The rows of a group lie close to one hidden flat surface of 15 dimensions, which may be shifted away from zero. Surfaces can cross.
In the rows, 128 means zero.
Known rows, each followed by its group:
[191 139 156 130  99 125  97 137 121 128 119 180  99  92 134  83 134  97
 196 117]
C
[122 127 121 148 193 159 164 136 170 135 116 129 132 112 158 152 115  90
 175 134]
U
[130 163 146 172 104  86 105 118 181 171 164 165 150 110 135 107 152 132
 121 125]
U
[ 83 166 130  55 158 142 125 127 148 164 114 193 119  51 101 132 185 133
 105  95]
S
[ 84 161 113  87  86 136 142 113 203 119 177 225 123  60 113 116 125 149
 120 120]
S
[128  96 140  82 146 105 136 138 139 124 155 109 163 101 142 126 106 109
  91 171]
C
[122 137 116 106 121 121 125 116 128 154 110  83 120 134 101 178 145  88
 151 106]
L
[142 130 123 126 109 102 150 103 144 116 124 118 149 136  92 108 162 120
 136 133]
Y
[116 135 152 157 118 111  89 141 150 121 125 139  95 117 178 110 115 108
 167 139]
U
[108 121  81 122 129 156 166 156 125 163 136 129 163  80  85 116 108 153
  53 120]
L
[115 113 127 159 178 114 112 131 124  83  93 202 150 132  89 147 156 129
 185 152]
U
[131 111 131 115 102 155 124 138 123 151 123 114 113 153 106 177 119  93
 129 129]
W
[105 144 145 129  90 118 125 101 130 126 153 125 118 205 122 152 138  87
 123 150]
W
[130 139  84 151 116 147 152 122 109  77 148 145 110 106 137  99 117 167
 133 112]
W
[ 95 171 134 103 155 147 166  92 102 127 128 164 123 139 152 113 112 118
  96 140]
U
[ 80 168 171 139 153 118 191 117 163 136 147 102 149 128  68 153 110 136
 115  90]
C
[119  88 105 158 132 107 140 125 163 113  85  92 149  95 113 130 136 167
 120 128]
L
[125 161 154  94 120 107 179 109 162 129 109  98 198 215 114 102  92  91
 130  83]
Y
[147 157 145 132 157 117 141  85 134 113 160 179 155 155 172  98 124 195
 122 125]
S
[122 142 144 118 111 144 135 138 116 130 138 131 117 123 103 110 153 184
  87  78]
L
[148 123 136 150 130 135 126 137 120 140 118  90 113 136 161 131 123  99
 133 121]
Y
[136  87 166  68 105 119  94 175 142 130 144 106 133  89 170  99 104 181
  69 105]
Y
[100 144 137  91 133 112 131 121 117 110 124 134 139 134 117 124 126 121
 117 122]
S
[155 100 105 127 144 144 130 165 111 154 122 117 156 123  97 156 164  82
 105 121]
W
[ 89  97 119 161 102 113  86 156 101 139  89  62  89 147  56 148 136 118
 141 171]
Y
[207 113 173 177 120 165 103 186 121 153 146  86  61  61 185 134 152 142
 148  46]
W
[184 123 107 124 129 184 149 114 159 108 157 171  88  96 209  69 170 154
 140 135]
S
[121 104 102 143 135 134 104 167 161 142 119  97 149 154 164 112 117 137
 127 137]
W
[141 121 124 155 184 135 138 128 141 137 105 164 148 123  87 129 177 144
 157 140]
U
[130 117 161  72 124 105 150 112 135 113 115 126 158  90 128 182 112 110
 103  71]
L
[159 153 143 135 161 115 165  83 109 126 145 162 152 123 134 106 147 124
 117 145]
Y
[ 98 166 141 120  98  65 146  84 104 125 178  91 141 113 121 113 101 137
  64 144]
S
[125 111 157 143 105 105 143  88 165  74 119 128 116 133 158 100 140 164
 131 142]
L
[120 130 112 125 107 124 136 102 150 112 128 139 125 133 147 107 146 137
 123 137]
Y
[135 123 166 165 192 140 180 120 148  99 117 138 146 132 103 134 121 146
 161 124]
U
[ 99 140 107 109  75 133 101 134 126 147 137 175 102 106  65 143 223 111
  90 116]
C
[119 195 142 110 179 161 186 159 142 118 204 135 132 101 106 126 122 100
 163  76]
U
[117 134  94 132 152 131 139 147 142 151 156  97 139 121 112 113 111 115
 137 173]
S
[106 165 107 137 105 153 170  88 108 105 143 118  94 156 131 104 109 149
 126 131]
S
[106 120  94 125 111 162 140 138 136  92 129 153 115 124 150 105 137 154
 103 115]
L
[103 118  79 157 117 162 104 144 122 148 156 101 115 223  92 186 121 114
 157 174]
S
[128 151 174 119 168 121 113 113  76 165 118 123 104 149  91 143 100 111
 166 177]
C
[119 154  92 120  62 133  95 124 154 174 153 149 139 193 156  99 151 121
  85 130]
C
[108 134 127  59 120 146 132 102 148 147 100 176 129 120  96 128 128 148
 130 133]
S
[ 73 175 128 110 131 123 146 112 142 141 159  95 104 119 101 135 163 152
 107 110]
L
[102 137 125 133  94 102 110 105 167 102 110 176 140 152 141 120 123 103
 161 136]
U
[ 95 173 110 168  96 160 128 122 121  47 177 184  70 133 163  93  75 195
 173 105]
W
[112 110 159 208 127 115 130 182 132  80 128 114 109 100 142 108 144  80
 120 114]
U
[130 112 159 101 111 126 131  79 158 103 119 191 126 120 174 206 135  97
 125 107]
L
[160 145 144 137 146 116 133 132 150 127 177  93 140 150 133 104 154 161
 152 111]
L
[125 134 165 123 168 107 124 134 127 121 105 108 143 138 153 100 134 133
 132 117]
Y
[192 153 150 147 148 121 185  88  79  76 143 149 121 113  98  93 150  92
 174 140]
C
[112 106 151 119 147 147 114 159  93 115 135 172 128 111  89 151  66 159
 130 146]
W
[103 164 126 109 131 118 127 102 102  89 154 167  92  98 137 132  85 116
 170 151]
U
[193  96 127 105 131 137 189 112 138 122 117  97 188 165 110 119 148 104
 109 120]
W
[103 122 137 116 169 124  91 215 115 109 132 103 126 114 123  60 166 141
 120 126]
S
[135 126 156 128  65  96 112 123 127 113 153 142 136 124 170 132  79 104
  99 111]
C
[132  54 127 132 158 141 183 137 139  69  94 102 137 113 136 122 131  94
 111 181]
U
[161 108 151 125 130 111 131 111 179 115 119 156 146 111 173 109 180 109
 127 131]
W
[243 110 102  83 130 162 145 148 115 167 128  67 157 120 133 114 142 147
 144  62]
Y
[206 102  77  87 126 111  91 106 122 134 158  96 128 106 141 173 124 146
 204 148]
U
[125 147 102 120 146 116 160 107  66  97 154  88 125 119  88 141 148 126
 117 129]
W
[ 84 145 128 112 143 120  79 147 179 138 155 127 131 186 133 122 100 175
 185 153]
W
[ 94 151 105 120 101 115 101 101 134 181 144 175 146 200  72 157 185  81
 106 182]
L
[128 136 173 102 114 117 126 108 148 140 138 155 134 150 156 133 129  85
 113 142]
Y
[118 135 107  85  85 116 137  87 119 118 124 174 131 114 120 109 154  95
  90 159]
C
[105 143 171 146 166 132 196 117 124 107 110  50 111 122 152 114  96 104
 117 112]
C
[164 129 149 132 119  97 144 118 134  95 138 123 176 164 152 112 121 100
 131 102]
Y
[115 107 114  53  99 112  93 144 148 127 161 111 122 121  85 128 133 145
 139 169]
U
[115 154 143 156 129 100 132 135 168 103 156 182 127  79 112 150 142  46
 185 122]
U
[101 113 108  97 159  99 131  72  98  94  90 108 110 113 162 140 133 107
 126 194]
C
[173 115 121 124 146 126  70 138  95 148 136 129 114  98 199  94 160 195
 105 129]
U
[124 129 102 115 104 143 127 123 134 135 125 133 126 147 121 105 142 147
 114 138]
Y
[116  96 143 120  66 125 112 165  95 114 150  49  84 139  99 117  86 119
 103 166]
W
[133 136 120 164 102 156 132 125 117 182  82 112 116 129 142 122 121 167
  84  80]
C
[ 82 136 123 121 155  94 158  94  99  74  90 135 137  82 169 141 130  79
  87 119]
S
[105 115 154 119  98 116  87 182 122 139 149 109 122 168 108  97 122  85
 112 169]
L
[154 128 110 129 109 141 156 121  97  90 145  77 103 136 142 111 117 121
 137 127]
S
[ 97 129 121 126 134 124 126 139 144  96 116 184 144 130  75  92 168 144
 134 142]
Y
[193  95 146 143  92 129 148 118 127 151  80  93 109  76 127  95 119 108
 129 133]
L
[ 83 101 176 117 132 113  95 174 176 149 137  45 132 156 116 201 122 162
 114  79]
L
[168  84 196 123 149  93 117 164 174 161 109  88 150  91 117  98  97 102
 162 166]
C
[ 88 107 131 200  85  88 124 100 170  83 132 121 120 115 164 209 120 121
 116 100]
Y
[114 145 154 176 126 115 143 122 154 138 110 129 149 150 113 122 113 154
 125  96]
S
[ 84 121  81 152 110 147  76 171 101 135 146 134 108 144  96 152  69 172
 140 155]
W
[145 143 196 162 138 136 142 186 142 145 163  98 133 153 128  77 138 111
 111  98]
C
[117 121 123 136 126 130 105  90 218 196 130 161 203 243 181 190  88 166
 120 134]
S
[132 121  94 131 142 115 125 133 155 171 148 110 175 136  87 169 125 127
 133 138]
S
[115 140 110 132  84 156 128 138 156 160  92 181 144 137 129 126 160  96
  92  76]
W
[101 160 151 108 168 115 129 162 134 108 184 114 113  67 146 122 143 133
 121  96]
L
[129 103 149 186 154 107  78 135  80 148 108  82 106 172 138 147 178 152
 101 156]
C
[168 118 167 181 118 104 157 133 179 135 191 155 151  99  52 147 156  94
 151 151]
Y
[122 135 117 115 150 146 151 116 130 153 120 114 123  98 117 118  64 174
 144 147]
S
[106  66 124 185 114 143 124 137 185  81  61 144 105 110 128 171 127 147
 173 115]
L
[106 189 137 189  74  91 198  70 137  59 159 127 119 146 122  57 127  95
 122 126]
Y
[121 142 162 150 126 105 152 111 113 129 131 119 164 208 105 108  89 109
 116 159]
C
[101 141 120 102  88 124 100 145  76 118 127 119  81  95  78 162 174  90
 114  98]
U
[125 121 126 118 140 151 115 152 162 154 162 175 126 142  91  93 166 131
 136 198]
W
[122 137 139 133 158 109 152  97 151 162 134  85 154 149 147 100 105 169
 101 161]
Y
[146 127 105 143 132 132 152 146 164 113 161  73 133 131  86 141 141 124
 183 113]
L
[169  98 105 128 132 136 148 112 158 142 128 128 126  93  82  98 164 160
 151 183]
W
[161 154 130 198 124  85 144  77 142  72 175  88 110 146 157 142 177 124
 187 112]
C

New rows. What belongs after each?
[156  99 166 155 148  97  60 142 114 139  97  98 101 121 200 101 111 137
 161 163]
C
[ 94 136 207 149 147  98 130 148 122  95 140 143 122 107  93 159 155 114
 113  89]
C
[106  94 105 157 157 178 168 158 126 145  98 151 128 110  90 108 112 119
  98 185]
W
[140 108 143 108 123 125 118 153  95 131 143 128 133 117  82 118 107 145
 110 152]
Y
[112 126 163 153 125 118  95 197 148 129 211 109 140 120 137 181 140 157
  84  57]
C
[111  98  91 210 120 147 124 167  98 112 138 127 152 158 183 146  61 130
  69 125]
Y
[130 180 151 116  86 163 147  92  83 153  90 132  33  21 157 145  76 130
 135  44]
C
[159 145 152 175 148 128 173  79 130 168  98 135 127 100 110 126 128 146
 128 127]
S
[140 111 108 128  79 114 136 147 158  87 164 119 141 114 110 127 128 106
 138 112]
S
[126 121 102 142  78  81  66 133  78 110 155 130 132 149 143 114 128 138
  94 152]
U
[116  98  94 175 165 117  98 160  93 141 105 106 165 127 136 146  72 181
 106 136]
W
[126 115 134 155 103 109 137 140 100  66 179 155 128 127 107  77  79 132
 118 192]
Y
[132 130 154 195 123 147 156 128  55  92 143 161  86  98 112 134 115 117
  90 135]
W
[ 83 124 159 106 135 118 118 127 167 137 112 117 131 159 168 128 133  90
 110 151]
W
[132 144 135 107  93 143 141 145 143 141 148 128 155 174 157  99  43  88
 124 120]
C
[159  75 102 129 148 168 123 114 120 150 125 190 131 119 140 159 108 162
 115 196]
W
[199 110 112 133 102 149 107 133 131 150 171 128 132 197 147 124 156 115
 146 154]
L
[173 139 196 109  98 124 160  80 112 155 116 158 146 136 102 132 106 155
  93  88]
L
[120 123 141  70 107  93 134  99 134  84 134  91 103  93 114 130 146 108
 146 142]
W
[ 96 167 183  66 136 174 161 125 137 148 118 153  92 121 155 136 155  76
  90  82]
W
[144 148 105 130 115 167 156 104 105 176 125 112 112 188 131 106  96  68
 133 190]
Y
[174  94 128  89 118 150 140 110 157 132 153 155 139 158 124 131 151 114
 136 177]
W
[158 101 143 115  85 119 126 132 133  93 149  95  85  90 142 127 168  84
 135 131]
W
[113 138 124 129 108 126 121 161 109 121 183 104  94  90 199  76 113  69
  81 165]
U
[160 129 152 145 142 142 133 147 169 160 139 124 144 159 167 119 131  80
 144 123]
Y
[151 118 165 112 140  89  88  91 130  98 130  78 102 156 242 145  99 125
 175 144]
Y
[148 113 136  87 137 128 126 126 124 106 146 121 125 122 127 124 127 145
 146 144]
U
[113 104 180 117 158  82 117 101 162 155 170 162 148  73 141 140 107 158
  86 216]
U
[104 151  80 105 107 168 132 147 146 152 143 155 153 145 102 175  83 132
 137  76]
C
[112 106  65 119 162 150 142 161 127  96 137  45 144 170 174 129 100 117
 134 137]
W
[ 84 121 153 117 133 109 118 130 137  63 146 160 119 144 117 158  99  93
 169 160]
W
[154 125 123 111  95 139 181 102 141 113 120  96 125 135  81 114 156 116
 135 114]
U
[155 144  82 109 157 167 133  87  84 155 168 114 106 165 152 142 130 174
 130 170]
S
[ 79 131 158 128 211 170 140 159 142 150 102 121 105 128 165 142 105 126
 132 138]
U
[124 127 116 141 190  89 116 112 111  63 153 140 136  81 157 106 105 211
 162 156]
W
[143 118 131 156 143 127 116 156 172 151 153 118 148 160 112 147 139 120
 164 137]
L
[125 148 104  85 143 143 181  93 111 156 174  99 148 129 178 107 124 138
  26 151]
C
[121 162 116  93 141 122 120 114  54  84 180 105 103 127 169 162 120 148
 114  88]
W
[ 95 158 116 167 117 139 167 140 235 154 137 146 152 121 140 131 147  65
 136  97]
S
[105 128 117  93 140 139 151 145 121 134 123 128 159 146  80 107 132 114
  96 143]
W
[ 97 140 128 117  93 167 115 174 171 174 144 130 110 127  88 103 143 181
 106  95]
Y
[128  99 119 132 115 137 117 153 153 107 143 139 141 136 150 135  96 139
 132 131]
Y
[136 111 109 118 101 118 116 132 115  99 102  87 123 130 122 127 132 137
 143 102]
Y
[151 126 171 116 116 165 159 192 134 130 155 116  98  64 107  88  92  92
 133 104]
Y
[161 110 152 108  71 165 104 128 126 181 144 132  95 171  96 181 118 122
 136 130]
W
[161 115 132  59 130 190 136 124  99 124  77 123  84 171 124  78 136 155
 158 145]
S
[ 72 117 103 103 130 145  79 147 114 112  64 145  93 137 150 145 144 111
 144 125]
U
[113 117 183 111 120  85 105  85 180 175  81 107 106  53 155 202 124 129
 131  98]
C
[130 124  99 126 106 134 163 101 153 147 127 151 154 128 111 110 155 123
  79 152]
Y
[152 144 165  70 119 104 100 151  64 136 146  64 112 131 153 100 118  96
 110 111]
L
[144 146 115  83 112 180 143 118  71 115 129 176  66  63 140 123 133 119
 119 108]
Y
[159 111 108 107 125 127 115 136 131  83 131 123 119  99  84 129 149 202
 189  94]
U
[187 101  98 142 147 151 115 187 147 130 164 198 182 134  97 111 185 112
 142 128]
W
[151 133 177 139 134 115 160 101 111 164  85  66  86  82 121  79 100 117
 134 162]
C
[116 134 130 172  99 132 134 106 125 128  92 113  87  80 158 109 103 179
 108  99]
W
[ 56 144 120 113 122 131 140 110 147  87  61 150 105 138 153  84 182  97
 110 126]
C
[126 133 151 107 122 112 155  91 113 116 126 112  93  91  94 131 118  98
 144 166]
Y
[149 136 148 157 134  96 136 102 223 144 122 143 192 164 145 149 129 140
 172  87]
C
[134  90 146 130 132 103 129 126 125  60 135 118 109  59 165 162  87 137
 145 125]
Y
[120  96 102 138  99 146 116 171 124  81 144 170 142 145 152 105  91 117
 111 140]
Y
[148 158  71  72 151 161 130  90  92 159 169 123 118 164 144 148 194 151
 108 134]
S
[139 119 124 166  85 139 130 157 117 156 134 131 122 117  91 117 172 100
  79 116]
Y
[131 120 130  59 149 145 104 114 131 161  86 160 131 161 115 117 185 135
 129 154]
U
[140  92 159  84 127 104 127 110 142  85 133 158 151 138 123 102 128 159
 125 174]
U
[132 167 146  87 126 146 120 136 171 146 203 172 129 143 128  94 135 166
 146 126]
S
[151 142 109 163 103 149 170  99 106 104 203 168 114 126  98 144  67 129
 152 171]
Y
[171 113 152  90 144 121  95 144 125 168 146 117 139 128 132 130 181 150
 114 125]
U
[102 134 134 102 103 127  98 152 111 104 134 134 123 190 104 145 125  75
 156 128]
L
[105 121 164  79 113  83 157 141 209 125 111 122 184  89  76 146 145  36
 129  99]
L
[123 147 133 144 119 124 161 145 139 128 110 125 147 104  94  72 179 134
  79  80]
Y
[166  63  87 142 165 124 117 161 114 115  93 124 168  85 107 125 119 169
 136 152]
C
[122 137 140 125 138  85 130 119 158 128 148 133 147 129 106 147 124  29
 179 183]
L
[140 149 161 144 154 116 144 125 133 158 128  82 138 155 121 102 123 122
 139 135]
Y
[ 78 140 101 135  95 141 147 165 101  92 142 128 125  85 102  96  69 169
  80  95]
C
[124 120  78 156  60 100  94 140 127 129 128  90 115 112  82 104 140 158
 131 137]
W
[147 103 150 158 158 104 120 139 162 126 137 139 154 119  99 143 149 141
 158 145]
U
[ 88 144 129  78  90 152  90 146 193  93 133 193 107 153 131 122 154 159
 177  79]
Y
[ 86 121 131  90 117  84  73 144 147  91 156 164 154 156 101 131 100 146
 163 162]
W
[127 150 107 113 120 134 144 108 161 136 108 178 169 149  86 123 137 154
 147  93]
W
[149 104 158  92 145 153 163 147 154 132 126 112 124 111 121 102 157  95
 115 141]
W
[130  91 135 135 119 124  98 137 163 106 121 159 134 138 191 142 118 115
 132 141]
W
[170  90 134  64 107 137 163 138  47 102 110  84 129  72 163 116  42  81
  70 126]
Y
[109 130 132 138 124 144 127 131 104 178  84 135 117 127 114 159 159  77
  80 117]
Y
[156  73 129  61 129 133 132 133 150 134 110 127 159  95 198 115 111 112
  77 151]
Y
[145 122 117 126  99 136 116 135 130 104 142 145 116 139 166  96 135 119
 131 133]
Y
[147 108 111 156 157 172 151 141  79 132 135 119 139 162 104 168  64 163
 130 136]
W
[ 84 142 151 104  97  96 103 102 111  97 114 226 149 133 117 188 130  80
 106 100]
W
